The same things were measured in two ways. Each way mixes the same 9 hidden numbers, adds some noise and spreads widely along 5 directions of its own, which tell nothing about the thing.
In the rows, zero is written as 128.
Some things both ways: the first way, then the second way.
[109 179 127 141 142 144 139 130 119 135 160 158  82  96 119 152 124 148
 160 140]
[133 142  67 137 111  89 115 162 156 139 158 157 106 132 134 196 110 166
  66 128 170  80 169 130 114 110]

[ 76 124 180  72 156 144 160 128 140 142 164 165  23  65 117 108 112 112
  48 112]
[147 141 141 113 116 155  66 128 144 121  84 104 181 162 114 139 112 140
  91 187 112 119  94  90 178  99]

[ 97  27 160 166  96 158 143 117 128 128  82 148 212 170 113 123 106 119
 143 155]
[114 111 126 117 190 146 100 170 150 103 141  51 133 100 120 122 159 142
 176 103 113 168 116 114 100 186]

[ 89 190 118  82 124 214 169 136 154 124 163 140  86 140 106 103 135  55
 106 121]
[106 145 104 126 136 157 109 105  85 118  97  76 196 132 137 128 111 169
 215 169  91 171 136 114 132 140]

[124 135  42  57 124 156 142  88 173 102 176 124 150  54  74 120 112 161
 160 102]
[117 113  84 142 139 137 130 101  98 128  90  89 162 147 149 127 117 147
 166 180 109 134 104 106 172 117]

[184 100 114 105 118 127  96 129 101 111  83 143 200 112 127 148 104 161
 169 134]
[100 149 149 104 180 187 110 105 103 129  94  66 169 105 107 115 125 168
 189 154  90 208 104 117 156 182]

[189  89 160 150 129 100  59 109  95 160 109 140 147  63  90 201 112 182
 203 113]
[126  91 111 124 161 117 120 164 125 116 135 114 113 112 144 149 139 149
 118 116 123 118 118 125 121 140]

[126  55  98 132 117  45 146 191 137 144  90  71 169 152 203  99 134 136
  60 106]
[ 70  78 174  74 179 194 112 129 159 119 143  19 173 143 123  59 217 145
 218 111  68 141  75 102 184 185]

[122  92 229 103 128 112 119 204 108 149 105 148 134  98 153 170 130 160
 111  76]
[173 130 174 108 121 101  80 103 150 120 141 163 147 117  83 181  95 141
 104 121 181 114 119 104  85 120]

[130 152  93 115 150 132  82 115 107 122 144 144 160  81  92 153 138 154
 190 138]
[153 100 163 112 128 125 115 146 137 136 107 154 116 122 122 149 106 147
 108 142 112 115  96 124 140 107]

[ 86 117 122 113 126 132 180 186 135 126 114 125 170 129 175 114 139 123
 104 110]
[132 121 150  94 124 139  97 124 138 133 135 126 163 123 107 155 121 165
 168 132 141 130 137 111 121 136]

[148  87 120 103  98 136 134 148 144 143  87  92 129 152 156 145 109  91
 109  93]
[161 145  97 151 141 123 110 113 112 123 115 139 150 108 129 164  99 176
 145 161 120 146 102 111  97 111]

[154 143 112 151 153 123  92 105  90 132 131 147 121  96 104 159 119 152
 188 160]
[110 125 149 111 130 147 128 143 130 145 104 116 124 137 129 132 112 148
 127 152 103 136 114 144 162 133]

[ 98  72  91 113 127 143 131 148 120 119 110 103 140 145 116 115  97 124
  73 143]
[140 143 189 114 101 142 110  68 156 136 125 147 158 141  75 163  89 170
 111 149 133 109  85  97 121 100]

[152 141 100 150 124 154 108  59 137 103 109 121 154 214 126  96 135  80
 174 202]
[208  76  72 154 135  42 123  99 144 131 109 188 112  69 147 172  88 124
 173 145 137 117  99  86  67  91]

[204  94 145 137 125 124 132 105 116 112  93 163 150 147 144 124 100 165
 184 176]
[137 208 151 177 105 112  83 104 158 114  74 115 148 174  93 135  63 121
  94 184 167 168 105 133 120 134]

[145  74 132 113 114 115 136 153 118 128  91 116 121 109 148 160  82 152
  83 114]
[131 175 143 107 105 144  98  55 112 144 132 153 185 135  94 177  92 199
 114 162 150 122 137 104 138 111]

[147 107  70 112 142  97  94 116 118 119 141  98 130  87 110 148 111 172
 128 125]
[122  87 129 101 128 133 143  93 112 152 126 129 144 125 129 145 123 158
 138 144 119  89 106 106 165 104]

[146 153 132 138 150  86 140 144 123 130 114 100  81 191 207 126 152 107
 142 156]
[180 114 140 150 109  75 151 114 129 162  62 184 109 110 138 139  44 102
 167 182 136 139  96 146 124  91]

[127  84 106 100 113  82 131 161 156 138 117  89 185 100 158 142 134 160
 137  72]
[176  88 126 138 113  71  97 151 166 107 158 173 121 137 125 183 122 145
  88 111 176  60 104 101  73  87]

[146 101  95 129 151  89 137 119 128 125 107 101 157 154 175 126 144 127
 168 147]
[150  95 130 106 146 145 143 134 120 162  99 121 145  88 134 126 107 133
 216 155 117 140 117 124 147 127]

[217  88 107 164 124  72  69  61 112 123  74  84 111 207 154 131 123 101
 156 191]
[168 133 115 156 149 123 123 127 112 143 103 132 140 104 153 128 104 136
 131 172 111 132  72 117 125 105]

[ 87  62 148 131 117 131 137 136 142 116 136 116 110 165 119 102 105 129
  49 150]
[131 122 154 138 142 125 122 106 114 121 106 101 147 145 120 129 102 118
 115 146 145 117  83 119 143 123]

[ 60  67 172 102 135 167 182  76 157 100 151 151 124  93 110 157 119 139
 162 127]
[155 104 125 107 118  99  82 127 124 129  90 108 175 111 143 128 101  90
 175 153 117 122 143 106 133 121]

[ 92 112  98  97  98 147 121 104 180 107 155 111 169 124 100 113 137 140
 155 108]
[166 116 100 200 167  92 124 187 120 101  84 119  81 136 163 129 103 107
  65 158 134 135  57 135 119 111]

Other things, the second way, with their names:
<1101>: [127 105 120 110 142 152 132 138 111 148 134 118 161 137 148 128 143 153
 161 153 142 102 117 124 173 117]
<852>: [141  65 104 102 140 102  95 172 181 120 130  98 125 114 143 136 149 104
 146 111 111  93 129 103 129 130]
<498>: [120 103 171 128 107  69  92 119 174  90 100 123 103 153 112 140 110 122
 114 118  93 139 101 119  91 142]
<1000>: [125 127  55 138 125 144 161 152 109 169  99 116 140 125 146 157  84 146
 164 180 146 109 163 139 178 109]
<267>: [137 123 132 120 123 134 128  95 124 151  93 138 145 132 121 148  91 152
 135 172 123 127 105 112 164 106]
<921>: [171 101 142 133 133  74  82  93 131 109 106 143 140 151 145 125 126  89
  69 155 158  96  69  94 154 101]
<484>: [145 155 121 137  95  87  62 130 162 108 131 121 171 158 134 146 116 123
 133 142 162 103 141 116  98 122]
<919>: [128 157 118 133 120 113  78 120 112 102  90 109 163 125 123 159  90 159
 138 156  97 166 143 117 100 137]
<232>: [133 158  89 175 173 138 138 179  65 127  84  86 125 108 143 143  67 120
 131 167 167 169 132 164 131 146]
<541>: [138 137  65 148 159 128 125 163 119 138  66 109 109  97 155 141  92 141
 118 178  80 175 126 131 158 136]
<470>: [119 107 172 103 111 116  88  90 134 119  96 102 167 174 144  96 139 107
 103 158  88 108  85 105 187 113]
<746>: [120 174 170 115 114 166 109  69 102 148 108 140 186 162 113 131 108 179
 140 186 148 144 106 128 176 124]
<706>: [118 155 154 143 100  91 104  71 152 117  99 113 142 163 108 130  88 113
 123 147 138 129 114 121 122 129]
<1011>: [171  86 147 119 110  67 111 112 169 127 138 179 112 115 106 188  97 141
 108 109 154  82 113  99  75  94]
<331>: [105  97 108 124 144 145 139 150 105 132 105  98 136 127 151 128 124 165
 170 145  82 138 115 129 147 130]
<648>: [136 152 147 170 122 103 112 143 147 111  94 138 103 145 125 149  86 157
  69 149  94 142  76 138  90 112]
<1047>: [135 159 121 140  87  99 105 107 182 148 138 134 147 149 123 149 103 136
  95 149 139  74 126 121 128  98]
<129>: [160 121 111 132 155 134 112 166 165 144 113 101 132  82 128 129 110 118
 167 145 113 134 109 119 112 127]
<725>: [137 110 162 137 157 137 143 105  72 128 101 114 141 120 123 133  88 132
 134 148 143 134  74 125 133 119]
<423>: [141 171 131 140 120 131 105 133 113 130 107 134 151 130 111 166  71 161
 111 162 148 147 136 138 115 124]
<928>: [124 101 106 141 138  99 131 134 134 128 111 119 117 117 148 136 111 137
 142 133 101 126 112 123 117 127]
<674>: [151 113 118 166 152 123 166 179  94 144  81 130  99  87 146 137  59 133
 197 158 112 171 108 169  97 130]
<179>: [115 133 164  90 123 166 123 122 133 156 131 123 157 122  98 151 111 174
 170 141 126 126 135 132 142 135]
<248>: [136 161 165 150 157 142 110 162 137 125  99 109 114 129 125 114 102 129
 101 151 122 162  75 153 130 142]
<150>: [186  93 117 135 106  58 119 119 149 141  90 161 116 105 130 169  57  84
 117 149 159  94 125 114 110  89]
<730>: [147 103 154 136 113  80  67 108  97  74 107 138 165 175 152 145 129 142
  98 145 129 116  96 100 116 105]
<710>: [155 116 134 112 122 149  82 158  78 111  82 127 180 138 137 171  99 166
 129 178 114 138 124 110 152  97]
<431>: [123 129 144  83 127 141  81 129 123 126 111 107 168 118 115 151 119 156
 147 141 106 138 153 116 144 138]
<117>: [104 129 137 131 131 116 125 104 145 118 135 115 122 149 101 154 120 169
 136 123 144 143 120 122 111 153]
<239>: [165 103  98 172 126  20 125 103 131 101 119 177  82 120 142 181  83 122
  84 118 160 110 108 115  64 107]
<743>: [150 146 216 142  89  95 111 151  70 124 112 199 121 159 118 178  49 147
  50 139 185 109 121 176  94  93]
<52>: [137 142 182 151 138 137 131 108 122 132  82 121 128 143 113 118  82 126
 122 169 135 155  61 139 144 123]
<741>: [100 110 177 122 156 151  89 152 118  88  97  69 145 170 127 106 149 143
 125 135  94 160  79 122 154 157]
<999>: [117 132 116 118 140 144 146  87 121 153 118  86 163 124 112 136  91 123
 166 154 163 113 128 118 162 133]
<750>: [112 142 153 140 127 130 144  88 122 147 136 116 147 141 133 107 118 149
 156 143 119 107  84 137 124 123]
<868>: [136  98 172 125 136 101 106 143 130 119  77 130 104 136 156 104 115 110
  97 145  80 144  76 136 152 125]
<390>: [134 125 142 131 134 132 122 110 109 127  93 111 148 105 117 139  83 150
 205 152  97 169 114 126  96 136]
<230>: [155 159 140 131 183 178 127 138   6 154 108 109 186  75 151 127  82 143
 183 176 164 159 124 157 145 128]
<381>: [111 154 133 151 115 120  94 108 185 105  99  99 141 174 108 127 125 164
 155 158 110 169  96 108 119 151]
<755>: [116  80 198  84 115 135 137 101 111 147  93 125 138 134 116 126 100 130
 140 140  90 114  98 130 167 113]
<78>: [182  95 144 105 102  36  70 129 181 119 189 193 129 106 135 170 148 132
 122  80 157  60 142 107  44 107]
<3>: [ 99 109 158 131 119  76 105  65 109  91 100  93 145 166 121 127 105 103
 115 127 136 125 109 110 118 143]
<221>: [123 165 196 110  94 138  41 119 184  94 130 102 189 180  85 134 134 160
 131 137 122 128 106 108 102 134]
<700>: [166 105 150 140 147  98 109 127 100 119  94 148 129 109 159 120 109 122
 143 151 112 143  79 126 113 113]
<814>: [147  76  98 123 128  93 109 172 210 131 127 123 102 131 151 129 155 124
 126 126  82  93  99 104 134 114]
<510>: [133 130 150  97 120 145  63 112 124 102 155 117 199 157 100 169 145 184
 153 134 173 116 140  89 118 129]
<429>: [132 156 125 130  96 141  98 178 176 147  97 114 146 155 125 135  99 134
 130 168 119 124 139 148 148 111]
<1067>: [165  66  99 104 129  91 122 120 147 133 154 180 125  94 133 187 139 189
 165 116 115  95 120  89  85  99]
<356>: [135 107 110  96 135 125 144 106 111 168 127 137 142  81 127 160  97 149
 168 139 128 108 149 124 141 123]
<930>: [144 158  90 141 142 130  78 215 129 123 151 102 141 125 146 156 127 135
  75 134 165  99 156 139 123 124]
<375>: [156 116  56  95 168 132  95 152 139 144 184 123 157  49 137 181 160 188
 178 108 127 108 167  91  84 141]
<22>: [141 130 125 134 138 127 114 114 146 124 110  93 150 114 119 138 107 129
 148 147 111 124 100 105 121 120]
<566>: [ 62 100 146 126 172 148 119 140  98 102 150  60 144 186 163  77 201 146
 125 120 126 121  84 136 186 168]
<256>: [153  96 105  96 126 119 115  88 106 137 123 134 174  84 110 186  87 169
 191 138 127 109 148  84  96 106]
<407>: [106 147 113 122 111 143  92 136 105 122 115 100 174 162 136 152 117 162
 113 162 126 117 151 124 162 119]
<815>: [146 179  96 159 114 103  85 178 172 132 127 136 126 133 140 149 108 152
 109 149 124 133 143 143  93 128]
<1129>: [153  99 151 156 115  69  97 106 142  95 117 151 132 169 142 136 125 130
 120 138 142 110  70 105 105 104]
<646>: [144 111 124 137 120  54  86 109 172  91  90 109 114 134 124 146  98  91
  76 126 106 116 107  96 104 128]
<583>: [136 122 105 129 161 153  99 186  75 119 144  96 166 132 159 145 138 148
  90 140 162  90 123 128 154 112]
<803>: [161 126 128 101 122 125  39 125 136  99 157 118 210 135 123 165 154 164
 153 132 150  95 136  72  97 114]
<1002>: [128 141  87 120 153 144 135  88 142 151 140  97 157  93 104 150 116 157
 207 144 157 144 140 107 122 155]
<408>: [143 136 134 159 144 115 104 116 136 104  87 104 132 130 124 131 101 134
 120 157  96 161  70 111 106 132]
<167>: [157 100  98 151 197 114 141 201  69 119 130 143  77  66 149 183  94 166
  80 116 140 143 109 144  89 133]
<808>: [147 112 128 143 131  73 106 161 137 109 118 152  93 116 145 156 108 140
  80 117 102 121 109 129  83 116]
<716>: [121 163 136 118 139 161  87 195 132 133 173 123 145 134 125 163 143 185
  76 123 152 104 143 146 115 134]
<774>: [ 86 183 184 125  89 162 159  50  88 171 121 121 182 156  94 138  64 179
 168 167 140 112 124 153 140 116]
<388>: [107 133 148  99 151 158  77 106 119 102 155  97 183 140 106 151 160 200
 145 128 130 137 117  93 121 149]
<524>: [130 132 107 134 174 189 101 179 151 130 169  62 172 132 143 113 186 161
 153 142 134  99  87 114 142 134]
<6>: [142 122 157 103 160 150 122 103 130 142 123 106 155  90  94 136 110 138
 198 136 147 151 112 112 115 150]
<802>: [117 139  84 104 115 103  11 179 222  72 150  47 177 162 125 150 177 124
  97 111 110  98 167  75 113 149]
<111>: [127 114 100 143 180 172 161 188 115 146  89  94 102 102 129 143  97 155
 132 160 104 160  99 145 155 137]
<461>: [119  82 195  84  94 104 107 174 156 130 126 132 119 150 119 148 113 115
  80 103 115  70 132 141 133 112]
<440>: [109 141 137 122 125 114 101 140  85 123 112 126 140 147 144 145 108 149
  93 141 126 127 141 145 147 126]
<842>: [150 143 120  96 115 131  67  70 138 114 103 118 195 119  96 171 102 164
 168 164 126 154 140  76 124 126]
<480>: [127 125  75 128 166 125  91 154 170 114 139  71 131 102 128 146 144 135
 116 120 124 126 131 101 117 154]
<341>: [146 124 152 131 134 128 113 107  93 128  68 139 142 143 129 138  86 135
 113 182 132 155  89 126 172 112]
<878>: [159 143 146 105 103 152  95 132  92 143 107 146 193 129 116 172  82 158
 147 177 165 112 144 119 146  92]
<714>: [132  83 158  86 124 112 126  71 105 139 125 142 158 125 113 152 113 145
 168 133 146 103 121  98 141 117]
<590>: [139 145 103 155 138 110  99 205 139 114 113 109 111 121 150 149 105 132
  90 134 109 134 131 146 101 129]
<1010>: [123 104  94 146 172  70  93 165 189  90 129  72  91 107 151 110 155  98
 136  93  86 151 106 115  83 177]
<939>: [155  84 186  86 103 127 142 103 111 166 114 187 145 115 104 170  76 156
 163 146 157  99 123 126 138  95]
<1118>: [ 84 132 105 135 149 164 147 164  93 143 117  78 133 136 152 123 122 164
 134 149 107 128 128 157 167 141]
<628>: [141 109 152 112  88 108 138  14  66 152  73 164 186 148 130 135  67 142
 194 195 137 124 112 107 170  91]
<360>: [141 125 173 142 150 113 133  94 115 126 119 120 132 113  99 132  87 125
 172 129 167 154  91 129  87 146]
<671>: [149 192 110 178 120 137 113 146 125 136 117 137 143 144 125 156  86 170
 112 179 168 136 113 149 118 112]
<836>: [163  66  84 158 151  22 112 106 188 105 132 118  90 105 164 122 136  69
 114 106 113  87  77  87  78 120]
<795>: [128  97  90 109 151 129 100 111 131 117 142  87 169 120 133 152 144 139
 140 129 129  92 127  76 138 120]
<173>: [147 137  93 117 115 126 115  60 146 156  91 133 166 120 125 138 101 145
 157 192 103 131 108  86 169 106]
<771>: [136  88  83 107 142  99 113 147 139 119 160 134 122 108 123 193 134 173
 115 103 148  87 153  99 101 121]
<781>: [ 88 128 121 133 152 156 144 129 108 131  98  66 136 139 131 116 109 141
 142 151  94 144 109 134 165 143]
<693>: [ 92 119 115 103 209 178  99 188  65 109 128  56 132 111 166 121 174 168
  71 125  77 155 110 131 182 170]
<899>: [140 137 143 152 156 112  95 120 136 107 113 114 121 138 133 122 130 134
  75 144 117 138  67 117 128 132]
<947>: [106 131 139 151 132 129 153  97 117 135 102 106 133 143 119 131  88 153
 158 157 125 145  95 134 125 134]
<932>: [150  76 104  99 137  95  58 136 148  92 104 105 151 134 158 141 159 117
  77 140  84 100 107  69 164 109]
<206>: [122  74  64 119 174 113 141 149 118 124 103  82 112  90 153 144 124 130
 138 129  89 129 126 106 146 141]
<713>: [130 190 141 182  99 123 140 148  84 150  91 144 143 162 156 124  62 142
 131 190 142 135 118 187 134 104]
<131>: [108 146  99 115 142 158  99 211 165 126 141  97 123 116 117 172 130 189
 141 121 111 152 166 141 106 157]
<53>: [178 105  75 135 130 104 130  99 152 146 128 150 140  96 117 182  96 149
 155 152 164  91 114  83 111  91]
<271>: [166  91 163 161 150 107  90 158 125  92 117 138 120 165 142 140 133 126
  35 141 162  96  42 107 132  93]
<36>: [123  79 162  90 109 112 129 101 124 143  96 142 143 131 130 136 104 144
 176 142  93 126 120 122 150 121]
<880>: [104 135 143 134 116 103 157 100  77 146 106 135 117 134 142 139  74 138
 111 143 128 119 133 159 141 124]
<1098>: [124 159 139 134 110 148 101  65  85 127  60  79 196 165 110 132  65 113
 118 203 135 133 106 104 188 107]
<112>: [125 129 132 112 140 145  94 168 128 132 153 115 164 132 149 123 159 157
 173 130 135 118 132 139 131 138]

Some of these things the first way, each followed by its name:
[107  55 189 137 125 129 140 153 129 178  93 105  87 130 141 196 132  98
 171  74]  <674>
[127  67 137 144 115 133 153 131 130 110 114 126 131 155 140 130  99 157
 109 156]  <706>
[137 185 155  95 140 130 150 184 144 119 150 114 101 162 180 130 166 127
 141 107]  <232>
[141  56 171 150 116 146  74  85 111 140 110 160 158  98  68 187 110 167
 219 134]  <248>
[172  92  97 118 121 102 147 159 133 123  90 103 166 154 181 130 118 152
 151 129]  <1002>
[163 164  62  21 152 126 131 131 155  79 181 114 123  67 122 120 123 192
 121 111]  <1098>
[ 93 126 107 130 123 204 133  66 129  73 160 162 148 154  66 114 105 134
 133 206]  <646>
[177  41 208 168 112  95  93 174  95 148  72 118 146 188 156 151 116 137
 119 136]  <360>
[ 94 110 150 100 123 125 125 118 151 137 165 124  99  95 109 142 135 136
 114 102]  <583>
[102 126  96 143 110 174 101  98 150 119 158 106 122 169  67 134 130 108
 159 149]  <750>
[100 127 140 109 141 173 108  95 123 115 166 153  82  86  62 158 109 134
 136 136]  <206>
[137 100 154 128 139 137 117 115 121 133 121 125  68 156 117 135 118 102
 119 150]  <22>
[130 143  90 112 128 124 121 139 124 150 130 106  96  99 122 147 128 114
 135  99]  <331>
[109 105 159 114 114 144 136 130 154 105 125 103 143 186 153 128 155 108
 135 129]  <230>
[134 202 177 129 144 106 133 162 135 174 140 140  88 110 168 155 180 102
 176  99]  <112>
[ 62  92 126 115 124 149 194 121 149 119 112 117  89 135 166 138 101 110
  78 138]  <541>
[159 107 119  90 139 113 125 100 133 133 122 127  64  93 139 147  95 144
 116 128]  <173>
[126 112 152 147 168 118  77 117  72 140 147 144  79 100  77 167 120 144
 122 153]  <755>
[158 162 168 133 133 112  51 140  88 137 139 139  98 101 104 175 129 144
 110 124]  <693>
[136 172  78 131 156 120 139 126 135 104 114  81 130 237 198  84 171  68
 154 199]  <129>
[145 135  90 151 134 173 129  89 119 104 105 172 198 174 106  72 120  97
 170 207]  <221>
[185 153 132 122 132 115  75 134  99 141 135 165 160  86  93 127 130 154
 144 132]  <741>
[173 244  79 113 158 167 103 125 111  99 147 147 142 142 119 118 157 122
 204 170]  <423>
[ 70  99 222 161 115 149 200 151 135 174  97 138  37 161 185 163 123  62
 113 121]  <815>
[ 81 174 156 128 127 141 160 176 129 134 160 125  86 123 148 147 134 128
  82 109]  <440>
[ 87  91 136 150 106 151 103 143 116 127 106 105 170 171 115 142 122 112
 110 131]  <167>
[182 135  60  87 107  84 170 204 150 137  75  95 197 122 217 113 123 146
 132  78]  <381>
[175 124 165 175 127 116 104 176  79 151  97 151 104 158 132 126 110 127
  90 160]  <117>
[197 175 152 127 151 123  71 175  94 163 143 124  43 127 109 159 135 118
 140 114]  <947>
[100 158 143  81 136 143 116  81 144 105 179 163 114  46  90 139 122 160
 122 119]  <932>
[117 171 185 108 133 129 147 167 147 177 158 108  28  97 144 199 159 116
 178  50]  <713>
[ 99 175 125 136 136 144 130 157 120 140 136 131 132 140 135 140 148 109
 155 124]  <716>
[151  82 135  81 136 116 129 161 122 137  99  94 107  97 147 175 113 127
 118  75]  <256>
[137 128 110 158 156 128 104 124  95 141 113 126  71 180 126 105 125  81
 100 195]  <111>
[162 111 173 142 144  87  95 154  93 146 125 141  90 121 136 136 127 146
  86 140]  <714>
[127 219 159 109 130 183  67 121 129 122 177 160  99 141  59 128 150 118
 140 146]  <899>
[136 148 149 161 136 130  80  92 104 126 138 152 127 123  98 156 131 147
 162 170]  <868>
[113 149 130 122  94 167 123 146 148 112 149 129 152 135  97 148 127 148
 140 106]  <239>
[168 131  64 146 118 111 105 154 116 131  83  70 144 199 164 123 120  90
 114 154]  <648>
[ 88 161 150  70 155 130 175 161 144 136 157 132  80  87 165 122 151 119
 112  95]  <878>
[113 128  45  97 127 140 147 182 138 118 145  65 124 143 129 150 120 134
 122  88]  <774>
[114 124  95 151 119 166 136 133 108 107 111 140 198 153 111 120 114 127
 144 168]  <498>
[ 27  95 132 119 110 166 205 152 156 132 124 103 121 149 161 144 130  95
 109 103]  <590>
[131 215 116  89 170 139 102 113 128 124 192 158 116  65  99 146 175 152
 229 118]  <852>
[120 144 184 117 125 124  92  80 144 100 181 168 119 104  87 110 136 175
 116 159]  <921>
[106  98 244 140 119 148 128 183 113 137 162 156  40 135 102 145 109 136
  17 118]  <3>
[151 168 113 143 128 155 130  93 135 126 129 147 103 169 122 111 137  90
 170 181]  <671>
[ 90  86 112 104 122 158 151 163 143 103 113 113 202 157 136 114 134 139
 138 128]  <6>
[118 139 116 124 142 155 100 128 113 122 141 138 148 124  86 135 134 130
 155 144]  <1011>
[ 66 104 106 132 154 134 208 107 142 132 126 135  93 127 166 119 121 104
 148 157]  <429>
[141  69 147 122 125 126 108  83 118 120 124 167 151  61  83 154  90 181
 148 136]  <341>
